There are 3 ways to turn a row about zero (a turn may also mirror it). The second row of each pair is the first, turned, with some noise. The first 27 pairs use one turn. New pairs use 2 turns, one after the other, and a turn may come again.
Some pairs, each with its turns in order after it:
[ 31.3  -8.8 -34.7 -21.6  -1.1   4.2 -20.1  20.0]
[-36.8  14.4  10.2  13.8 -11.9 -21.4 -32.0   4.9]	q200

[-24.5 -20.0  -5.3  -3.2  36.9 -20.7   9.0  36.3]
[ 35.8  -7.8 -33.0  16.3  -1.9  30.5  23.1  16.7]	q245

[ 13.5  -7.1  25.4 -21.3 -12.6  22.0  16.0 -15.3]
[-15.0  13.8  -3.9 -21.1 -19.2  26.5  19.8  20.7]	q200

[ 21.9  -1.8 -28.8  35.9  33.2 -18.2 -28.6  31.1]
[ 36.7  -1.3 -13.6  17.8 -57.2   2.7 -15.2  10.4]	q245

[-14.5  13.1  34.3   5.2   5.1 -35.9  -1.6  26.7]
[ -4.8  19.9 -32.9  -4.5  18.2  17.1  -6.7 -33.4]	q390

[ 33.2  -5.1   9.8 -16.0   8.7   1.4 -10.6 -29.5]
[  2.8  20.8   2.8  -8.0  -1.5  17.1 -17.5  38.2]	q200

[-28.8  32.7  -8.6   8.6  33.7 -17.0  -5.1 -10.0]
[-43.9  22.0 -17.4 -23.4  -0.3 -15.8  12.5   2.0]	q390

[-10.1   4.6 -16.0  -4.2  12.6 -25.3 -17.2 -19.0]
[ 13.3  -3.8   2.1 -15.4  -1.7   5.3 -18.0  31.0]	q245

[ 18.0  29.9 -14.1  13.4   2.9 -30.8  -0.4 -19.3]
[ 33.0  29.7  13.1  -9.1   8.8 -12.3 -22.5  -7.4]	q200

[-22.6 -36.3 -23.7 -28.2  14.2  11.5  33.7 -29.3]
[-19.8 -12.6  -1.5 -21.7  22.1 -32.9  34.8  41.7]	q200

[ 36.7  14.4 -29.1 -19.1  10.4 -34.6 -30.8   7.5]
[-11.8  -6.5  34.4 -17.0  37.3 -34.5 -10.5 -29.0]	q390

[ 23.9   6.8   5.6  29.8  23.2  15.5  17.3 -34.4]
[ 16.6  31.7   2.2  -3.4   0.0 -19.9 -16.9  38.1]	q390

[-34.5 -36.0 -34.4 -20.5 -16.1  -8.3  -6.0  29.7]
[-33.4 -36.6  26.4  22.5  -3.4 -39.6  16.3  -7.3]	q200

[-16.1  35.0   5.5 -17.0 -31.0  24.4  28.9  -6.9]
[ -4.0  -2.3   6.2 -52.2 -18.3   5.8  22.9 -22.7]	q200

[  7.5  -8.3  32.7  27.5   2.6 -22.6   9.4 -31.6]
[39.1 20.1 -2.3  6.5 20.2 29.3 17.3 16.7]	q200

[ 11.6 -16.8   8.9  31.3  27.2  24.1  27.5   2.9]
[ 13.0  21.3 -18.5 -17.8 -20.7  -2.1  21.7 -34.5]	q245

[  8.5 -10.1  13.0  17.3  -9.8 -19.0 -26.5  -5.2]
[ 17.0   8.7   0.0  10.2   3.2 -12.1 -33.3  -1.7]	q245

[ 10.0  24.4 -28.6  22.8  14.1  17.0  31.2  23.6]
[ 15.8  23.5  -5.7  13.0  -5.2 -35.8  41.7   5.7]	q390

[ 6.6  8.3 23.3  7.1 11.1 -7.5 26.2  4.8]
[ 20.2  16.9 -23.0  -4.9 -10.8   5.4  14.9  -3.4]	q200

[ 31.0   2.8  10.4 -25.1  17.9  -5.3  15.7 -26.9]
[ 10.6  13.9  25.4 -24.2  25.5  10.1  -4.4  22.9]	q390

[ 3.3 23.2  7.9 -1.6 33.1 -4.9  2.1 37.1]
[ 10.0  12.1 -24.7 -27.4  14.5 -12.9  22.1 -21.7]	q390

[-10.2  11.3 -29.7  30.3 -31.5 -14.2 -26.1  11.9]
[ -5.4 -34.6  -2.4   8.5 -19.2   9.0 -46.1  -9.1]	q245

[ -7.2  30.2 -10.8  -0.9  22.0  21.9   0.8  28.1]
[  4.8   4.5 -14.3 -23.8 -17.6 -23.2  32.0 -12.4]	q390

[-19.2 -21.4  23.3  -7.3 -10.2 -10.4   3.1  18.0]
[  8.3   1.7 -16.3  18.8  30.5   5.7   1.4  -9.6]	q245

[-30.9 -30.2  20.6  11.7 -23.8   3.4   4.4  -0.8]
[ -4.2 -11.7 -22.0  26.1 -15.2  34.2 -13.4   6.3]	q390

[-24.2 -35.5  11.4  35.8  -3.4 -28.3   8.6 -21.1]
[ 20.8   3.4 -42.9 -29.8  20.5  -1.4 -30.0 -13.3]	q245

[  3.1  15.7 -16.5   2.9   3.7  -0.4  27.3   7.0]
[  0.8 -23.9   4.4 -13.0 -14.0  -0.1  24.2  -5.5]	q245

New pairs, each followed by its turns in order:
[-34.3 -17.8 -22.7  16.8  -4.9 -15.9  -5.8  16.6]
[-42.1 -10.0   3.0   4.4  21.9  -5.6 -20.1   9.2]	q245 q200

[ 17.4   4.0  -0.2 -23.1  28.8 -23.2  31.0   6.2]
[ 13.1 -19.4 -19.1   4.0  -1.4 -27.0  38.0  -8.5]	q245 q245

[ -5.3   2.0 -36.1   5.4  23.3  33.7 -11.7  24.4]
[ 11.3  -2.7  10.3  25.4 -46.7  14.0  12.7  -0.5]	q245 q390

[ 21.9 -37.2   7.1  -7.3  13.1 -33.6  32.0  12.0]
[  7.2  43.5 -11.1  34.2   6.7 -18.4  23.8 -22.5]	q200 q390

[-36.8 -18.8  36.3   1.2   9.4  16.7   4.9  20.4]
[  7.4 -30.4  26.7  16.4 -17.3 -23.2  28.1  10.8]	q390 q390

[-21.5  -6.8 -10.1  32.0 -25.5 -15.0 -19.3  -4.3]
[ 22.0  45.8  -2.9 -20.5   1.4  -7.8   3.6 -13.6]	q200 q245

[-29.0  18.9 -29.9   1.0  26.7 -37.1  -1.5  23.8]
[ 53.7 -38.6   5.5  15.6   1.4  -6.1   3.5  -3.5]	q245 q390

[-12.5 -28.3 -25.7  31.5 -16.2  16.2 -31.0  29.6]
[ 0.8 13.7 36.3 35.2 46.7 -0.6 14.1  1.4]	q390 q200

[-28.5  33.7  16.0  28.9  23.6   2.1  30.9 -27.4]
[ 15.5 -10.2  45.1 -23.3  35.4 -22.2  18.0  26.3]	q200 q390

[-15.3  19.0  33.0   1.5  22.1  29.0 -19.5  -1.8]
[-51.3  -5.6   8.2   2.7   9.1  -5.3 -10.9  17.2]	q200 q200

[ 13.5 -24.3 -15.1 -20.3  24.8  -7.4 -24.8 -32.4]
[ 13.5 -15.8 -37.1  -8.1  10.0 -16.1   2.6 -39.6]	q200 q390

[  1.0  16.5  33.1  11.7  33.2 -16.1  34.3  -2.0]
[-19.7  43.9   2.2 -10.1   3.1 -26.7 -18.7  -7.1]	q200 q200

[ 17.9 -19.7 -17.6  15.0   6.1   5.6  32.7  19.4]
[ 18.5  19.6 -10.3  21.7  31.4 -23.0   5.9   3.4]	q390 q390

[-14.2   4.2 -28.4  29.9  35.7 -23.2 -11.5  18.0]
[-54.2  27.8  16.9   4.7  -5.3  14.5 -10.5  -6.6]	q245 q200

[-12.6   9.9 -21.3  10.5 -28.5  -6.3 -33.9 -21.9]
[-13.7 -38.2 -16.3 -16.1 -13.7   3.0 -23.6 -22.2]	q245 q390

[-35.5 -33.9 -35.8 -27.2 -27.9  18.1 -24.2 -35.0]
[-13.9  15.9 -45.2  23.4  40.7  31.2 -20.8 -31.4]	q390 q245

[-34.2   4.3 -35.7   0.5  -5.6  17.2  -0.7 -19.9]
[ 19.7  21.9 -15.2   0.5  24.9   4.5  13.9  33.0]	q200 q245

[-22.4 -30.9  17.3 -18.0   3.7  35.1 -25.6  29.3]
[-35.4 -31.1   3.8  18.6  33.1   1.3  36.8  -3.3]	q200 q200

[-16.3 -17.5  21.4  25.8 -29.6   0.9 -35.9  19.2]
[  4.0 -11.5   5.5  -2.5  40.5  23.1 -45.1  -0.3]	q245 q200

[ 27.0 -34.7 -11.1  -6.6 -29.6  -8.5  -6.2  24.2]
[ 29.0 -19.1  -0.4 -10.3  13.6  23.7  21.5 -37.7]	q200 q200

[-23.5   6.0 -12.1  30.5  21.3 -22.1  36.9 -35.3]
[-18.4  25.1 -34.5   1.0 -16.7 -19.4  41.3 -31.4]	q390 q390

[-25.2   6.2 -18.5 -12.3 -18.1  13.8 -35.6  15.8]
[  3.3 -26.2  14.5  13.0  10.1  25.2  16.8  27.1]	q200 q200

[  8.8 -10.6 -13.1  11.4  17.8  -6.1   5.7  16.2]
[ 11.6  -0.3   2.1   6.8  19.7 -13.7  -9.6 -12.9]	q200 q200

[ -5.0  -0.1  32.7 -31.8  17.1  35.2  21.6  27.1]
[-42.9  -5.4  32.3 -11.1   8.9 -25.8  24.9 -15.0]	q200 q200

[  8.8   3.7  19.2 -24.0  19.5 -10.6   9.4 -33.1]
[ -5.6 -24.6 -25.9  -8.1 -33.2  -1.0 -15.4   1.9]	q390 q200

[ 24.8   2.7  24.8  21.6 -31.7  20.7  -1.7  15.8]
[ -9.4 -15.8  -4.7 -46.7  18.2  17.7  -0.5  -7.7]	q200 q200

[ 18.7  21.2  36.6  -2.6  18.2  12.8 -11.7  31.3]
[ 19.6  34.1 -17.2 -12.6   8.5  37.0   5.8 -15.0]	q245 q200

[ -4.0   0.8  32.5  30.8 -15.2 -33.6  11.3 -18.1]
[ -3.9  16.6  21.7 -16.0 -22.3 -27.2  32.6 -27.5]	q200 q245

[ 19.2 -34.7 -18.8  -7.0  30.0 -31.5  25.9  -9.0]
[ 29.8  21.4 -16.5  27.8  -7.2 -29.7  -5.9 -40.4]	q200 q200

[ 16.1 -29.4 -35.6 -24.3 -31.7  11.6 -15.7  21.1]
[-35.8  -8.5 -32.1  43.6 -21.0 -11.7   8.1 -12.2]	q245 q390

[ 36.6  31.4 -35.4   0.4 -31.1  20.5   9.2 -28.9]
[-25.9   8.5  10.3 -63.5 -11.4  23.2   3.1 -18.8]	q200 q390

[-21.1   5.0   4.7  -0.4 -34.9 -11.6  10.7  17.3]
[  9.0  30.5 -26.1 -15.5 -10.2   4.6  -8.2   5.1]	q245 q245

